Each new row is followed by its nearest point in the smallest flat space through zero that holds the last named rows.

j_6, 3 rows:
[[-41  15  15   9  -8  35 -23  23  38  10  -5 -17  35 -20   8]
 [ 13  29  23  45 -39  30 -14  -8 -15  37  -9  30   9  21 -25]
 [ 23  22 -45  -1  15 -12 -34 -14  -1   2 -20 -26  31 -20  11]]
New rows:
[ 10  -1  26  32  -5  10  22  -8 -41  13 -10  -1  16 -26  24] | [  6   7   4  11 -10   6  -3  -4  -6   9  -3   8   1   6  -7]
[ 12   7   1   9   6 -17  31  -3  31  41  -5  -2   4  -5  36] | [-1  1 -2 -1  1  0 -3  1  3  0 -1 -3  3 -3  2]
[-19  23  16 -14  25  13   0 -16  17 -21 -27  14 -30  29  10] | [-7 -7  8 -4  0  1  8  4  2 -4  5  3 -7  2  0]
[  2  11 -16  -6  55  29 -17   4  21   7  -8 -10  17   2  -5] | [ -6   8 -14  -3   7   2 -16   3  12  -1  -7 -17  20 -15   9]
[ 41  -1  26  22  -6 -17  40   4  48 -24 -19 -12   7   2  12] | [-3 -5  3 -4  2 -2  5  2  1 -4  3  0 -5  1  1]

j_675, 3 rows:
[[-31 -13   0   4 -18  40  -2  22  38 -13   1 -16  12   7  21]
 [ -3 -14  15  12   8  16 -27   5  42  16   5 -12   8 -14 -22]
 [ 14   2  31 -23 -19   3   1  -8  39 -14  21  -1 -34  24  26]]
New rows:
[  2   5  -1 -11  -4  -6  19 -10  -8  18 -13  26   0 -10   6] | [  5   5  -4  -3   2 -10   6  -5 -16  -1  -2   5  -3   1   0]
[-13   5   0  29 -24  39  -8  -1   3  -3   3 -12 -10  31   9] | [-16  -5   0  -1 -12  19   3  11  17 -10   1  -7   3   7  16]
[  9 -11  -7   7   1 -47  45 -11  -2   1  -5  14  17 -12   8] | [  7   8  -8  -3   4 -16   9  -6 -27  -1  -4   8  -2   0  -1]
[-43  -7   2  -6 -20 -11  47  -3  -5 -29   9  16  10 -10 -12] | [-12   2 -13  -2  -8   6  14   7 -15 -12  -6   1   5   7  16]
[  6 -27   6   0  -4 -16  -2  -5  11  -3   2   5 -13  -4  47] | [  3   2   8 -10  -9   1   5  -2   9  -8   6   1 -12  11  14]

j_820:
[[-16  14  -4  32 -35  25  45  11  -6  26  15 -26   6   1 -21]
 [-24 -13  -9 -10  22  19  19  20 -20   5   6   7  37  -8  25]
 [ 36   7 -35  -1 -20  10  12  -3 -39  20   0 -23   6  -7  -9]]
New rows:
[-16  -2 -31 -11  16 -19 -10  11   4   1  29  10 -30 -20 -28] | [ 4  0  2 -2  1 -5 -7 -3  3 -3 -2  2 -5  1 -1]
[ 19 -16 -19  -8 -32 -19  24   4  18 -23   5  23 -14  -7  32] | [ 6 -1 -1 -4  2 -4 -7 -3  0 -3 -3  2 -3  0  0]
[ 17  10  27  -2   3  10  22  -7  30  15  28 -29   2  12 -31] | [ -6  10   8  19 -20   3  12  -1  12   6   5 -10 -12   5 -17]
[ 27   3 -28 -14  24  27  27  16 -32  28 -29  17  -1  -2   8] | [ 16  -5 -27 -13   5  11   8   6 -35  10   0  -6  21  -9  11]
[ -4 -19 -16 -26  29 -21 -18   3  -1 -12  33   0  11  16  18] | [  0 -11  -2 -19  24  -5 -15   2  -5 -10  -5  15  11  -4  19]
[ 15  10 -22 -29  -4  14  23 -20   8   9  -7  20 -31   3  26] | [13  0 -7 -6  1 -3 -6 -4 -8  0 -3 -1 -1 -2  1]

j_431 (3 x 15):
[[-13 -27  19  27   4  20 -15 -40  17 -33 -24   4  12 -37  -6]
 [ 16   1 -20   2 -16  20 -14  -5 -21  14  20 -32  16 -13  -7]
 [  2   5 -11  -5   0  37 -11   4  -8 -33 -12 -42   0  13  49]]
New rows:
[ -6 -10  18  21  17 -18  23  27   3 -24  19   9  14   9 -33] | [ -5  -2   8   1   4 -16   7   0   8   6  -2  21  -4   0 -13]
[ -7 -20   1  -1  -1  15  23  -8  -7  -1 -10   4  -2 -57  15] | [ -3 -11   5  11  -1  10  -8 -17   4 -11  -7  -1   7 -17  -5]
[-21  -7 -17 -18  27 -11  25  16  12  22  13  -4  -1 -19   9] | [  1   5  -1  -6   1 -11   6   9   0   9   4   7  -5   8  -3]
[-12 -31  11  -4  36   3  -2 -27 -11 -15  30  -1 -37  -2  -4] | [-5 -6  7  5  3  1 -1 -8  6 -8 -7  6  0 -6 -1]
[-10 -27  31   9 -21 -32   8  -4  -9   1   4   2  15 -12  -3] | [ -3  -7   7   7   1  -8   0  -9   6   4  -1  14   2 -12 -17]
[  6 -33  -9 -13 -27   0  14  44 -14  10 -10 -11 -28  13  11] | [  4  12  -8 -12   0  -3   5  18  -7   6   6  -7  -6  19  13]

j_936, 3 rows:
[[ 33  22  12  -6 -31   8  39   3   9  22   2 -14 -12 -13  -4]
 [ 22   3   7 -23   4  11   9  27 -35  20 -25   0  16  27   2]
 [-11  -5  17   7  -3  -7  34   1   9 -29  15 -34 -33  -1  -3]]
New rows:
[-11   9   4   0  11 -20 -24 -15 -18  33  -3  -8 -47 -12 -10] | [-3  0 -2  3 -1 -1 -2 -4  5 -2  3  1 -1 -4  0]
[ -1  -4 -27 -10   1  10   2 -10  -9  -4   8   7   4   3  -3] | [-2 -1 -3  0  3  0 -8 -1 -1  2 -1  5  5  0  1]
[  7  -4 -22   7 -11 -16   8  33 -30 -12  -6  27   9  -9   0] | [  3  -1  -1  -6   4   3  -5   6 -11   6  -8   5   9   8   1]
[  8   6  22  -8   1  -7 -11   6 -21  -3  -4   0   0  21   6] | [  2  -3   3  -8   7   2   2  12 -16   0  -9  -3   4  14   1]

j_953:
[[  2  23  28  -3   4  16  28  14  37  -7  -8 -52  18 -33  42]
 [ 12  16   8 -31  29  -1  24  13 -16   7  19 -31 -29 -19   3]
 [ -1  41  33  38  -7   0  -9  28  -2 -25  37  19   0  16  22]]
New rows:
[  7 -22   1  20 -15  24   3 -27   5 -23  -3 -20 -21  25   0] | [-3 -5 -3  5 -6  1 -4 -4  5  0 -7  4  7  2  0]
[ -9  19   5  -2 -24   4  24  -4  29 -30 -29  15  -6  -4  11] | [ -4   3   7  12 -10   6   0   1  18  -6  -9  -5  17  -4  14]
[-14  27  31   3   3  11  32  18  13 -10 -17   0  -5 -28   7] | [  2  18  18   2   3   7  13  12  14  -6   5 -22   5 -13  22]
[ -5  30   4  -3  15   5  -5 -11  27  23  -8 -19 -21 -14  27] | [  3   9  10  -7   6   5  14   6  10   0  -1 -23   2 -15  14]
[ 23  10 -25  10 -29  20 -17 -21 -31 -23 -15   5  29   4  -6] | [ -5 -10  -7  12 -12  -1 -12  -8   4  -1  -9  17  11  10  -6]

j_939 (3 x 15):
[[ -7  11  31  17 -38  45  23  20  12 -25  -9 -16 -14   2 -17]
 [ -1  -5 -14 -12   1  38  -2   9  33 -46  22   4  21 -11 -17]
 [ 67  27   4   8   0  31  15  13  23 -33  11   4 -16  -7 -37]]
New rows:
[-19 -15   6 -24  12 -39  -4  14 -24 -25   2   6  17  20  15] | [-21 -12 -10  -8   8 -14 -10  -7  -5   9   2   3  12   0  13]
[ -3  -3  -5   8   0 -10   0   2  -2  -1 -47  -2  10  -4 -19] | [-2  1  5  3 -3 -3  2  0 -4  6 -4 -2 -4  2  2]
[ 12  32  -3   5 -15   9   0   1  -2  26   7   1   7  -3  -8] | [14  7  5  5 -2 -1  5  1 -3  3 -3 -1 -9  1 -4]
[-12 -22 -13 -47  21 -47  27   1 -17  35 -10   5   1 -10   9] | [-10 -10 -13  -7  18 -36 -14 -14 -18  29  -3   6   6   3  20]
[  8  -8 -15  20   4   7 -11   4  -1  22  11  11  -1   2 -10] | [ 9  2 -4 -1  6 -6 -2 -2 -1  3  2  3 -1 -1 -1]

j_759, 3 rows:
[[ 25  -5  -8 -11   3  17  -9 -19  26  25  -1   9  19  35   2]
 [ -5  19 -12  15  27  49   2   2  36   3  -8 -22 -20 -11  -4]
 [ 31  23  26 -22 -16 -34 -12   6 -15   1 -21  11  -5  -6  -4]]
New rows:
[ 10   0   3  13  -5   6  -2   5   4  -9 -23   9 -22   4 -23] | [ 6 12  5 -2  3  3 -2  3  4  0 -8 -3 -8 -7 -2]
[-36 -34  20 -47   2  47 -10   8   0  24   3  11   4  -3  11] | [ -6 -11 -10   5   4  12   3  -6   8   4   8   0   8  10   2]
[-13   3   9 -47  -1 -47  30  11 -40 -10  -4   4  22   6 -11] | [  1  -8  14 -10 -22 -44   0   5 -35  -9   3  14   8  -3   2]

j_349:
[[ 17  18   4  -8  -4  23  17  -9   1 -23  -6  21 -27  -7 -28]
 [  6   0  -3 -10   2 -21  17 -29 -12   1  17 -27  22  53   4]
 [ 31  17 -40 -24 -27  24 -56   5 -10  -5 -14 -24   7   6 -28]]
New rows:
[ -3  20   4  22 -25   3  36  19  23 -40 -12   2  32 -17  23] | [ -6  -2  10   6   5   0  12   2   4  -1   0  11  -7 -10   3]
[-38   9 -28  -5  -8 -22  -5  28  -5   8 -24   5  15  30 -29] | [  2  -2  -9  -3  -4  -3 -14   2  -3   5   0 -12  10   7   3]
[-11 -10   0  -5   8  22  -2 -12 -22   6  26 -19  13  18 -37] | [  9   5  -7  -9  -4  -1   0 -12  -6  -3   4 -11   6  21  -6]
[-30  28   3 -20 -32 -19  -1 -26   1  21  -7 -10 -10  11   8] | [ 2  0 -2 -3  0 -6  1 -7 -3  1  4 -9  7 14  2]
[  5  18  31 -15 -22  18  -4   3 -20  -6 -24 -10  23  -2  35] | [ 1 -1 -4 -1 -2 -1 -8  2 -1  3 -1 -5  4  1  1]
[-17 -10 -11 -13  34  -3   1   6  -4  11  -8   4 -32 -15   0] | [ -6  -3   6   6   3   2   2   8   5   1  -3  10  -6 -15   4]

j_734:
[[ -8  17 -29  15   7  11 -19  -9  42 -38  -7  16   6 -28  11]
 [-32 -45  -5 -24  39  23   0  14  20   3 -13 -14  30 -10   9]
 [-16 -52 -58 -43  10 -14 -39   2 -18  35  17  24  43 -18 -14]]
New rows:
[ 37 -11  -6  14 -25  -3 -41   1   3 -44   9  18  -3   4  31] | [  8  21 -18  12 -12  -6 -13 -10  10 -15   4  16  -5 -11   0]
[ 11  -9  -1  19  13  19   4 -46  -7 -45  24   4  -7  18 -31] | [  5  14   0  10  -5   0   0  -4   6 -11  -1   3  -7  -2   2]
[ 38  -8  13  28   1  14   9   0   0  22 -20 -14 -10 -12   1] | [ 4  6 17  5 -2  2 11  2 -3  0 -3 -8 -9  8  1]
[-21   3   6  -8   4  -7 -21   2 -19   5  -5  21 -23 -10 -16] | [ 3 -1 -7 -3 -5 -6 -5 -2 -8  6  5  6  1  0 -4]
[-14  -6  27 -18  -6   0  -9   5  14 -15  14  46   8  -9  28] | [-4 -1 -8  0  4  3 -5 -1 10 -7 -2  3  5 -7  3]
[  1  18  10 -17  -3 -22 -26   1  20  19 -18 -20 -16 -18  -1] | [ 2  4 -1  2 -2 -1 -1 -1  1 -2  0  2 -2 -1  0]

j_145, 3 rows:
[[ -4 -55 -15  41  -5 -52 -22   0  13  -2 -26   2  18  34 -15]
 [-23   0  14 -25   1 -67  -7 -20  34  53 -24   1 -28 -35  31]
 [ -3   2   3  22  23  -6   0   6 -10  25  31  -2 -26 -17  12]]
New rows:
[ 14  11 -21   2  19  16   7   1  27   3  18 -29   0  18  30] | [ 2  6  1  3  5  9  3  3 -6  1 11 -1 -5 -4  1]
[ -4 -32   5  36  -2  33  12   7  -7 -16 -21  -3   7  -3  13] | [  5 -10  -6  16   1   9  -2   6  -8 -13   5   0   9  15 -10]
[-13 -15 -15 -10  19  21 -13  -8   3  12 -22  19 -10 -13 -10] | [-1  1  1 -4 -1 -4  0 -2  3  3 -3  0 -1 -2  2]
[  4 -27 -12   0   5 -26 -36  18 -10   1  -8 -35  -4  24  -3] | [ -2 -24  -7  22   1 -22 -10   1   4   1  -7   1   5  14  -6]
[  7 -41  -3 -12  -9   5  -1  13   1  15   4   6   2   6   6] | [-1 -8 -2  7  0 -8 -3  0  2  0 -3  0  2  5 -2]

j_500:
[[  3  -6   2  -4   2  27 -11  55  18  -6 -48 -23  17 -21  31]
 [ -5 -14   9 -26  -1  21 -35   1   5   1   7  -1  15 -23   4]
 [-43 -16 -18 -11 -35  18  -3  21 -18  -6   3  -5  13 -28 -20]]
New rows:
[-16  -6 -28 -11  -2 -33   5 -13 -26   4  20  16 -19 -14  39] | [ -7   0  -4   1  -6  -6   5 -12  -8   1  13   6  -4   3 -12]
[  5  16 -15  17  10  15  15   1  29  28   2 -19  26   5  17] | [ 10   4   3   6   8   0   4  10   8  -1 -14  -5  -1   4  12]
[ 16 -31  -1   6  21  21  -9  -3  25   5  11  -3 -11 -19  16] | [ 12  -3  11 -11  11   8 -19  -1  11   2  -2  -1   5  -5  12]
[ 18  15  -8  20  -7  14 -26  16  14  -7   6  -8  17 -17 -14] | [-1 -4  2 -6  0  9 -9  9  4 -1 -6 -4  6 -8  6]

j_799, 3 rows:
[[-23  36  14   9  16  12  23 -31  25  18 -33  -5   3  14 -31]
 [ 34 -15  54  -9  -2 -36   3 -11  -9  -8 -16 -29   6  -8  12]
 [-29 -28  32 -22   7 -14  -9  17  -9   2 -29 -33  14  -1  23]]
New rows:
[ -2  -8  40  18  17 -50  21   9  15  12   0  13   0   6  13] | [ 11  -3  27  -4   1 -15   4  -9  -1  -1 -13 -15   4  -2   2]
[-23   5 -27 -39 -33  -7  14  -5 -27  -4  44   6 -29   3  31] | [  0 -14 -25  -2  -7   6 -13  20 -10  -6  22  12  -3  -4  12]
[  5  19 -38  27 -15   4  19 -42 -39 -22 -29 -16  33  -1 -28] | [  6  20  -1   9   3   5  11 -17  10   4  -2   7  -3   4 -17]
[ -1  31 -12 -11   7  -4  16  -7  31  -9  13  28  14  -1 -15] | [  3  21 -13  11   1  11   9 -13  10   4   4  14  -5   4 -17]
[-19 -21 -16  14   5  15  -5  13  -7  -2   4  22  11 -11  -5] | [-16  -5 -22  -2  -1  12  -7  14  -2   1   8   8  -1   1   5]
[ 36  33  21 -22   5  17  28   8  -4 -15 -38 -22  -6 -13   6] | [ 14   6  27   1   3 -13   9 -17   4   1 -14 -12   2   0  -6]
